The rows of a group lie close to one hidden flat surface of 10 dimensions, which may be shifted away from zero. Surfaces can cross.
Known rows, each followed by its group:
[ -5   5  -1  -2  -4   7   8   5  30   4 -21  -6  -3  18   5  -6 -17 -10
 -18   5   8  -9]
j310
[ -2  -8  -6  -2  -6   3  -1   7  -2   1   2   2  -4 -11   3 -10  -5  -2
  -8   3   0  -1]
j553
[  0 -19  -2   0  -3   9 -10  -3 -11   4  12  18  -8  -4  -2  21  -5  -3
   2   5 -14   3]
j508
[ -4 -28   9  11   0  -1   0  10 -14   0  10   8   8 -18  23  -7  11   1
   5  -8  -3   1]
j508
[ -6   9   5   7   2 -13   7   0  -8  -3   5 -16  11   2   9  -7  -8   8
 -10   5  22 -19]
j202
[  3  10  -4   5   6   0   4  -1  -1 -11   3   0   7   5  -2   6  -6   8
   8   6  -1  -5]
j466
[-10 -11   2 -10  -8  -2  -2  -3   1   7   6   1   4   3   3  -2   9  -4
  -2  -4   7   5]
j553
[-10  -6   2  -5 -11  -8  -8  -7   3  17   8  -2  12  23   9  18   1  -1
  13   1   5   1]
j310
[ -2  -9  -5   0  -3  -9  -2   2  -2  -4  10  11   3 -19   0  -1  12   2
  15   7   0   2]
j553
[ 4 -7  5  1  1  0 -7 -1  3  9 -2  0  0  8  0  9  1 -3  8 -2 -4  2]
j508
[  9  17  -7   5  20  -3  -9  -3  -9  -7   1 -23   7  12  -6   9  -9  10
  -7   5  19 -15]
j666
[  0  -1  10   7  -2  -2   6  -3  -9  -4   7   2   5  -9  -1   0  -6   3
   5  -1 -16   5]
j666
[ -4   6   7   7  16   8  12  -4 -17 -12  -2 -15   5  -1   2  -6  -6   1
 -21  -2  10 -13]
j553
[-14  -7 -10 -11  -6   1  -5  -4  32  -6   3  10   6  17   0  24  10  -5
  11   8   1   5]
j466
[  1   6   7  -3   2  -3  -6 -11   0  17 -12 -11  -1  10  -2   7  -3  -8
   0   2   1  -7]
j466
[ -3  -2  -8  -1  -8   0   2   4   5  -4   5  14  -5  -1  -2   7 -10   2
  -1  13   2  -8]
j666
[ -9  -5   8  -5 -10   4  -5  -4  13   0   0   6  -6   9   8  18   6 -11
 -16 -10   0   8]
j553
[ -7  -5  -9  -8  -6 -14  -7   1   1   3  12  -9  13 -16  -3 -10 -13   5
   3  17   5  -9]
j202
[ 17 -10  -3   6   9   6   0  14  -7  14  -3 -13   4  14  -2 -22  -8  10
   1   1  15  -8]
j553
[ -4  -3   2  -7 -14   0  -6  -4  26   3  -2   8 -16  -5 -12  16  -5 -12
  -6  16  -4   1]
j310
[-16  -4  -7  -1   3  -4   2  -4   9   0  -9  -8   7  -6  11  -5   5  -8
   1   9   5 -11]
j466
[ 22   1  10  10   3  -2   3   8  -3  24   0 -16   8  28  -5 -18 -16  15
   7  -2  10  -4]
j666
[ -8  29  -1  -5   6   5  15 -17 -27 -13  -6 -14  -7 -22 -13 -23   7   1
 -13 -10 -12   7]
j553
[ -3   2   5   2   2 -15  -3  -1  11   0  -6 -11   6 -19   2  -8   6  -6
   8   6  -4  -3]
j508
[  1   4  10   5   5   6   9  -4 -11 -12  10  -1   3   4  -9   1  -8   9
  -7  -2  -3   4]
j310
[ 18  -3   9   5  16   7   4   1  -4  13  -7 -11  -3  19 -12 -11  12   6
   8  -6   9   3]
j553
[ -5  10   2  10   4  -7   9  -6   8   2  -9 -15   6   3   2  -5  -4   0
   7  13   2 -14]
j310
[ -1  19   5   4  12   4  13 -10  -3  -4 -11 -16   5   9  -8  -4 -13   1
  -7   4  -3  -9]
j202
[  2 -12  -3 -23  -7   8 -16  -9   3  27   3 -12 -11  -2 -26 -13 -12  -8
  -6   9  -6  11]
j202
[  0  -1   9  -3  -2   6  -6  -6   6   6   1  -5 -15  -2 -12   8  -2  -6
 -14   7   2   3]
j553
[  2  -9 -11   1   0  12   2  12 -12  -3  -1  17   0   9  17  -5   3   4
   1 -18  -3   5]
j508
[ -5  -3  13  -2   0  -1  -4  -8  -5  10   9 -10   6  27   4  20   2   4
  -7   1  22  -7]
j508
[13  2 10  1 -4 -5  2  8 12  9  0 -6  3 27  1 -3  6  8  0 -9 21  3]
j310
[ 14   1  -2   7   0  -1  -3   5  11   4  -7   8 -15 -12 -14   0  -6  -2
  10  14 -11   0]
j202
[-13   1   5  -9  -4  11   4  -9   3  -6   6  -5   1  14  -5  15 -27  -4
 -29   7   2  -6]
j310
[-16  -6  16  -9 -12  13   4 -10  30  18 -17 -12 -11  12  -2  -7  10 -23
 -16  -7  -9  16]
j553
[ -2 -10  -5   2  -8   3   1   7  -4   5   0  13   7   7  17  -8   6   1
  16 -14 -15  10]
j310
[-1 -7  3  8 13  6  9  2  4 -7 -6 -1  9  8  3 -3 -1  0  4  1 -3 -4]
j553
[ -7  10  -2  11   6  -8  10   1   5 -11  -5  -9  13  -1   8  -3  -1   5
   4   7   5 -12]
j466
[ 27   3   1  -2  18  -7  -7   4 -15  -6   3  -2  -7 -21 -24  -6   2   7
   8   3   3   0]
j202
[10 -2  2  1 -1  1 -3  3  0  6  3  5  0  9  1  2 -2  5  9 -8 -7  5]
j666
[ 11   3  14  12  11 -15 -10   2   3   7   4 -30   7  -5  -5  -8  12   7
   6   4  15  -1]
j666
[ -4   9  -5   1   8  12  11   0 -11 -24   7   1  10  14   2   3 -13  13
 -11  -9   0   0]
j466
[  8  -4  -3  -5 -12  -5 -11  10   7  -7  29  16   8  22   2  23  -1  18
   2  -7  15  11]
j466
[ -1 -12 -25  -7 -11  17  -5  15  -8   2   4  26  -3  21  19   6 -11   5
  -9 -14   3   0]
j508
[ 16  10   8   1  10  -6  -4   1  -3  -9   0   7  -8   1 -12  24  -6   2
  -2   3   9  -7]
j202
[  4   1 -18  -8 -11 -14  -3  20   6  -8  -2  15   8  13  26   3  -2   6
  -4 -10  28 -12]
j310
[ -5   3  27   0  -9   6   1 -12  12  10   5 -10 -11   9 -10  12  -3  -9
 -21  -3  -5  13]
j466
[ -1   6  -8  -9  12   0  -2 -10 -11  11 -18  -7   7  22   5   4   7  -5
   9  -9   7  -8]
j466
[ -5   7  -9  -2  -1 -12  -2   0  -3 -14   3   9   3 -17   4   5   8   0
   8   0  -3  -1]
j508
[  0  -4   6  -1   4   2  -9  -3 -10   1   8  -7  -4 -13  -7   1   2  -2
  -7  -1  -4   5]
j666
[ 11  15   3  12  -8  -2   0  -3  -6   9   0  12 -16  11  -4  19   1   6
   9   4   1  -1]
j202
[ 3  5 -7 -1 -1  6 -2 -4  2  3 -3  1 -7 11 -6  9 -4  1  1  7  0 -2]
j508
[ 3  3  0 11 -1  1  8 10 -3 -7 -7  7  0 -2 13 -2 -6  1 -8 -4  2 -8]
j202
[  0  17  26   7   9  17  22 -22   3  -1 -17  -4  -6  13 -23   5  -8  -9
   5  -2 -37  12]
j666
[ 18  -1  -2  -2   6  -2 -13   3 -21  13  13 -11  -4   8 -10  -2  -3  13
  -5  -2  22  -3]
j666
[  9  -7   4   5   5   2  -8  -6 -12   2  11  14  -4  10  -5  29   5   4
  15   2  -3   3]
j508
[ 0  9  1  3  0 -4  3 -2  2 -2  1 -1  1  3 -2  4 -3  3  4  8  3 -5]
j310
[  6  -1  -1   5  -5   2   1  12  -3  -1   2   5   4  10  13  -4 -11   7
  -3 -12  -3   2]
j466
[ -4   7  -3  -1  -4  -9  -1  -6   3  -4   2   1  -7 -17  -9   8  -2  -3
   0  19   3  -9]
j310
[ -1  10  -2  -1   2   1   9  -3  -5  -7   0   2   3  15  -3   7  -8   6
  -5   5  15 -11]
j666
[-12  -3  -9  -3   3   0   0  -5   5   6  -9  -9   5   1   4  -5  -5  -7
  -2  12   6 -12]
j466
[ -2   6  -9 -10   3  -5  -4  -3 -13   0   0 -12   8  -2   2  -3 -15   3
 -10  -1  10 -11]
j508
[-2  9 -4 -1  2 -2  0 -3  0  1 -4 -7 -2  3 -4  0 -1  2 -5  4  9 -7]
j508
[ 16 -11  -2   9 -17  -6 -10  21  25  18   6   3  -3   9   4  -6 -13   6
  10   9   3   0]
j466
[ -9   6   2  -9   7  -2   5  -6   5  -9  -5 -12  17  10   4   2 -13  -4
 -11  -4   4  -5]
j202
[ -1 -23   4 -13  -9 -15 -13  12  -3  -6  18  11   2 -25  10   4   8  -3
 -13  -5  21   0]
j202
[ -5  -1  -3  -2   2  13   2   1  -8  -9  -1   5  -4  -6   4  -3   0  -3
 -14 -10  -6   5]
j666
[  0  16   5   3  -8 -13  -4   1   6 -15   4  11  -7  -1  10  24  17   2
   0 -14   4   8]
j553
[  7   0   3 -12   4   2  -4  -4  19  14 -10 -14   7  27  -9  -1 -16  -4
  -1  -1   2   1]
j202
[  0  11  -6  -7   3  -6   2   0 -12  -4  -5   1  -3   2   7   0   9   1
  -7  -8  20  -8]
j310
[-9  2 -1 -4 -2  6  4 -4 15 -8 -7  5 -6  5 -2  9  1 -9 -8  4 -2  1]
j666

New rows. What belongs after each?
[ 11   9  -3   5   4   3   3   3  -2   6  -9  -4  -3  11  -4  -5 -14   4
   0   2  -1  -6]
j202
[ -1   5 -10   2  10  17  13   4 -10 -11 -11   0  -8  -4  -1 -17  -6  -1
 -18  -3   0  -5]
j666
[  6 -11   6   4   2  -5   1   5   6  18  -1 -17   6   8  -5 -20   4   4
   6   8  17  -5]
j553
[ 17   4 -23   2   8   7   1  14 -14 -18  -6  25 -13  -8   2  -8  23   9
  12 -15  -1   8]
j666
[ -2   2  15  10 -10  -6   6   8   6  -2   9  -9   9   9  15  -1 -10   6
 -15  -7   7   0]
j466
[ 9 -2  0  7 -3 -4  1  9  0  7  3  2  5  7  3 -6 -6  7  9  1  1 -1]
j666
[ -3   4   0  -3  -1   3   7  -7 -16 -10   8  12   2   2  -4  13 -10   3
  -3   0  -5  -1]
j666
[-3 -7 -1 -6 -4  4 -4  0 -4 12 -4 -2  0 10  9  0 -3 -5 -8 -9  3  0]
j466
[ 12   2   1  -4   3  14   1   1  -9   2  -2   0 -22 -11 -22 -13  -3   0
 -19   3   3   2]
j310
[ -1   6   3   2 -10 -15  -1   5  -1  -1   6  -5  -1  -9  10 -11  21   5
   0 -10  16   4]
j553
[  2   3 -12  -2   9   1 -18  -2   4  -8   1  -6 -11 -17 -13  13   1  -3
  -4  13   1  -3]
j666
[ -6   3  -1   2   5   7  -5  -1  25  -2 -12 -12  -2   6   1   7  -4 -11
  -8   5  -6  -1]
j666
[-10  -2 -21   2   8   7   7   8  15 -13  -5  -4  14   8   6 -11 -15   4
   0  14   3 -14]
j466
[ 17  15  -6   2  16 -15  -9   1 -16 -15  10   0   4   6  -3  19  23  18
  16  -9  21  -1]
j666
[-8  6 -6 -2  6  2  1 -9 -2 -9 -3  3  2 -1 -2 12 -2 -4  3  4 -7 -4]
j466
[-10  -2  -7  -7   7  -2  -2  -7 -10 -10   6   1   1 -10  -3   7  15   1
   4   4   9  -1]
j466
[ -4  15  10   8   1  -5   6 -11   9  -5  -5 -11 -11 -19 -15  -2  11  -5
   1  13  -6   3]
j553
[  0  -6   6  24   7   7   6  -1   1  -7   5  13  -5   0  -4  25   0   4
  17  21 -11  -7]
j508
[-7  1  7 -5 -4  1  2 -7  2  0 -1  0  0  9  0  8  3 -4 -6 -5  3  3]
j310
[  3   3   5   7   0   5   8   0  -1   6  -3  -7   0   4  -9  -9 -19   3
  -2  10  -7  -4]
j666
[  0   1   2  -1   1   0  -5  -3  -8  -4   7  -1  -3   1  -2  12  -4   2
 -13   1   8  -3]
j553
[ -5  -9   6 -11 -11 -13 -11  -4   1  10  13  -7  -1 -14  -7   0   4  -1
  -2  10  12   1]
j202
[ -3  22   7  -1   9  -3   8 -12  15 -12  -8  -4   1  24  -6  26  12  -1
   2   3  12  -4]
j666
[  2  17  10  -1   7 -27  -2 -10   1  -7  12 -11  15   2  -9  21   6  10
  16  12  19  -9]
j202
[-20  -9  16 -12 -12   8   1 -16  11   5   4   0  -7   1  -3  15   0 -17
 -20   1  -4   9]
j666
[  8  -1   1   4   7   5  -6   5  -3   2  -2  -4   0  -1   1  -5  -1   1
   1 -10 -11   7]
j666
[  5 -10  -3  -4  -2   1 -13   6  -1   5   5   3  -2   3   7   6   5  -1
  -1 -14   0  10]
j666
[  3 -10  11  13  -3 -11  -5   9   4   8   9  -9  13 -14   9 -13  -3   4
  10  -2  -9   4]
j666
[  8  11   5  -1   3  -6   1  -8 -12   5  12  -6   1  13 -17  14 -13  11
   2  15  17 -10]
j666
[13  5 17  9 17  0  3 -4 -6 -8 -1 -2 -3 10 -5 17 19  4  8 -7  9  3]
j553
[ 12  -5 -16  -5  -3  14  -5  12  -2  -3  -6  27 -10  10   5  11 -25  -2
  -5  -7 -18   1]
j202
[ 11  -6   6  10 -16  -3  -5  18  21   6  15   0  -1  10   1  -3 -11  11
  -2   5   7   6]
j466
[ -7  10 -11   1  -4 -18  -2  -4  10   3 -15   9   4   0  15  12  20  -4
  27   2   3  -8]
j310
[ 3 -4  5  2  0 -3 -7 -1 -3  1  7 -3  3 -4 -1  6 -3  1  5 -4 -8  6]
j666
[-10   8 -27 -10   8  15  -2   2  11 -24 -12   9  -6  10   9  18  -2  -7
 -20  -3   6  -7]
j666
[  8  22  11  24  16   3  19  -4  23 -11 -26  -8  -3  -3 -14 -12   8  -3
  22   8 -28   4]
j666
[  1  11 -10   0  11   6   2   2  13  -8 -13  -9  -4  15   1   1   7   0
 -11   1  21 -10]
j666
[  5  -5   4   2   4   6  -3   5 -11   5   4  -6   4  -1   4 -11  -3   2
  -8 -12  -5   6]
j666
[ -2  -4  -4   3   1   9   0   2  20  13 -14 -11  -7  -2  -8 -14 -13  -9
  -2  18  -7  -7]
j466
[  4 -11   4  -2  -7   4  -9   5  21  16  -5  -3  -4  18   4   0   3  -7
   0  -6   0   9]
j666
[-7  6  1  6  7  3 10 -2  9 -9 -4 -9  7  4  2 -6  2  0  0  4  1 -4]
j466
[-17   4  22   6  -2 -10   8 -17   0 -10  12 -13   5 -25 -10   9  -2  -4
  -6  18  -5  -6]
j666
[ 14   4   6   2  -4 -16  -2  -3 -23   3  23  10   8   5 -11  18 -11  19
  18   5   4  -2]
j666
[ 10   2  -2   8   6  -6  -9   6   8   3   2 -11   4  -2  -5   0 -13   5
   8  13  -4  -6]
j666
[ -8  -1 -10  -1   1   5  -3   1  -2 -15   1   6 -11 -23  -1   2   6  -4
 -12   5   1  -2]
j666
[-3  1 -3  3  0  5  2  2  5 -7  1  4  0 -3  0  0 -6  0 -4  3 -9  1]
j466
[-18  -3  -2   5  -4   1   7  -3  -2  -2  -1   1  12   0  18  -4   0  -4
   4  -3 -11   0]
j310
[ -2  -7   7   7   2  -6  -6   4  -7  -2  11 -12  16 -11  12  -7  -6   3
  -1  -7  -8   2]
j666
[  7  -4 -11   4 -10 -21 -10  13   5  -9  14  20   1 -22   7  14  -9   7
  15  18   5 -12]
j202
[ 12  -1 -15   3  -5   5  -9  13   2   3   2  11  -9  -1   1   1 -17   5
  -2   5  -5  -3]
j553
[-14 -24  15   2   0   7   4   0   7  -8   1   8   1  -3  15   7  23 -13
 -10 -11   1   8]
j553
[ -3 -15   4  -4   2   7  -6  -1 -16   7   7   2  -3  -6   2   2  -1  -3
  -9  -3   0   1]
j508
[  3  -1 -12  -2  -4  -1  -6   9  -8   7  -3   8   9  18  21   5 -16   4
   0 -13  -1  -6]
j466
[ -5 -12  12  12   3   1  -4   5 -11   2   8 -17  21 -15  18 -16 -22   1
  -7 -11 -28   5]
j666
[-4  2  6  2 -5 -7  4  5  3  2 -2 -6  8 11 14 -1 -3  1 -7 -5 17 -9]
j202
[  6  -8  -3  -2   1   8 -10   3  -4   2   4   3 -13 -12  -8  -4   6  -3
  -6  -2  -4   8]
j666
[-10  -6 -17  -9   0   0 -14  12  15 -13  -2   4  15  28  38  17  11  -3
 -12 -28  22   2]
j666
[ -7 -14  21  12 -10   0   8   5  22   8  -5  -3   4 -12  12 -19   9 -11
   7  -7 -22  14]
j666
[ 10 -12  -7  -5   2  13  -6   5 -14   5   3  10  -6   9   0   1  -2   2
  -7 -11   1   5]
j553
[ -4 -16   6   7  -2  -3   0   6  21  -3  -1   7   2  -3  11   8  11  -7
   5   5   1   1]
j553
[ -6   3   5   1   9 -12 -17  -3  17   1   4 -31  12  11   8  15   7   0
 -15   2  30  -9]
j666
[ 11  11 -15   0  18  11 -12   0 -12 -15  -5   5  -6  -2  -8  11   2   3
   2 -11 -17   8]
j666
[ -7   2  -7   2   6  11   8   7  14  -6 -18 -13   0  11  13 -17   2  -6
 -21  -5  14  -8]
j666
[ 13   7 -11  12  11  -6   2  15  -3 -10  -5  -4  11   7  13 -11  -1  13
  10  -5  10  -6]
j666
[  5   4   0  12   7 -11  -3   8   8 -12   0  -2  12  -5  13   2  14   5
  19  -9  -7   3]
j666
[  5  12 -14   4  17  15   7   3 -13 -16 -12   3  -4   1   1  -9  -4   4
  -5 -10  -8  -1]
j666
[ 1 -2 -9  4  4  6 -2  6  9 -1 -5 -4 -4 -4 -1 -7 -5 -2 -8  7  2 -5]
j666
[ 11  -2 -16   3   6   7 -11  11   3  -7  -4  11  -1  -3   4   3  -9   2
  10  -5 -21   7]
j666
[ -3  15 -22   1   5   2   4  -1  -1 -36  -1  34   1  -7   2  31  -9   2
  18   4 -28  -1]
j666
[-8 -6 -8 -6  8  1  1 -3  1  0 -6 -3  3  3  4 -6 21 -4  7 -3  9  1]
j466
[-11  -3   5  -3  -2  -2  -3  -4  -3  -7   9  -3   7   0   7  10   0  -1
 -11  -4   3   1]
j666
[-2  1  5  6  0  0  8  3 -4 -9  9 -3  3 -6 -3 -7 -8  7 -7  4  3 -2]
j310
[ -1  10  -6 -11   4  18   9  -9  -2  -2 -10  -1 -20  17 -16   5  -4  -4
 -25   9  21  -9]
j666
[-10   6   5   5   3  -6  13  -3  10  -9  -7  -7  10  -3   8 -10  12  -2
   5  -2  -2  -1]
j553
[  0 -11   2   0   8   2  -5  -1 -19   7   6  -8   8  -8   3  -5 -12   2
  -9   1   4  -8]
j508
[  3  -5  -5   1  -8   5  -4   4  14   3  -9  19 -13  -2   0   6  13  -7
  14  -3 -19  12]
j508
[ 20  11 -10  16   1  -3   2  17   6  -4  -2  11   5   9   4  -1 -21  14
  18   1 -15  -4]
j466
[ -6  -1  -9 -12  17  13   3 -14 -12  -9   2  -7  -5   0 -22  -5  26   2
  -1   3  11   6]
j466
[  1   7  -9 -16  -4 -21  -8   1  -5 -13   4  16   5 -11  12   8  31   0
  18 -28  -1  16]
j508
[ -4   9  13   2   8  -1   1 -12   3  -5  -1 -18   5   7  -5  10  -1  -3
  -7   1   2  -2]
j666
[  9  16  -5   7   5 -11   3  -1   1  -7  -1   2   2   2  -6   9  -3   8
  14   9   4 -10]
j310
[  1  -6 -21  -8   4  15  -5   1   5   7 -16   9  -1  15   4  -1 -14  -7
   5   1 -13  -3]
j466
[  9  -7  -8  -5   1  -2 -11   7  -9  16   2 -10  -3  -9  -6 -19 -13   2
  -6   5   9  -8]
j508
[-13 -13 -22  -4  -2  13  -3  17   2 -11  -4   2   1 -11  24 -16 -11  -5
 -27  -6   5  -7]
j666
[ -8  12  -8  -3  -6  11   6 -12 -16   9  -2   1  -4  10  -5  -2 -11   1
   0   0 -13   1]
j202
[ -5 -16   2  -6  -2  -1   1   2  -9   7   6  -6   6  -6   4 -18   8   0
  -4  -3  12   0]
j553
[ 10  14   7   1   6   1  10  -1   4 -15  -1   3  -4  10 -11   6  -2   6
  -4  -2   4   1]
j310
[  7  12 -15  -4   6   4  -5  -1  -6   6  -5  -8 -11  -7 -18  -6 -20   2
  -4  14  -2  -9]
j508
[ -9   0   2  10   3   5   0  -4   5  -9   1  -1   3 -24  -5   3 -21  -6
   0  12 -36   1]
j666
[-13   4  12   5   1  -7  -2 -11   6  -8   8  -8  23   4   6  23 -20  -4
   3   0 -21   1]
j666
[ -9 -28  21  12   4  -2   0   2   4   4   1  -1  10 -21  15  -3  12 -14
   8  -5 -18   6]
j508
[-11  20   6  11  -5  -1  10 -16   3   5  -4  -6 -11  -6 -13   7  -7  -2
   5  24 -13  -9]
j202
[ -4   8  10  13  -5 -13   9   2  28 -23   9   5   0 -20 -11  10  -3   4
   6  25  -3  -4]
j310
[ 12  -8   1  -1   1   0 -11   7   5  16   1  -7  -6   9  -3  -7   4   2
  -1  -3  12   3]
j666
[  0 -17   9  -4 -13   1  -8   2  -9  12  17   8   6  -1   4   5 -11   0
   0 -10 -16  13]
j666
[  1 -13  10  -6 -11  13   5   1 -14  10   3  13   1  13   7  -7  -3  -3
  -6 -26 -16  17]
j666
[ -2   9  -2  -8   6  -3  -4 -15  10  11 -17  -4   7  31   3  19   7  -7
  15  -4   3  -3]
j466
[ -1   5 -10   8   7   6   9   4 -20 -18   2  15   4   1  13   4   5   8
   5 -11  -4  -2]
j508
[ 1  3  4 -3  1  5 -1 -6 -3 -1  3  4 -3  8 -5 10  1  0 -4 -3  0  4]
j666
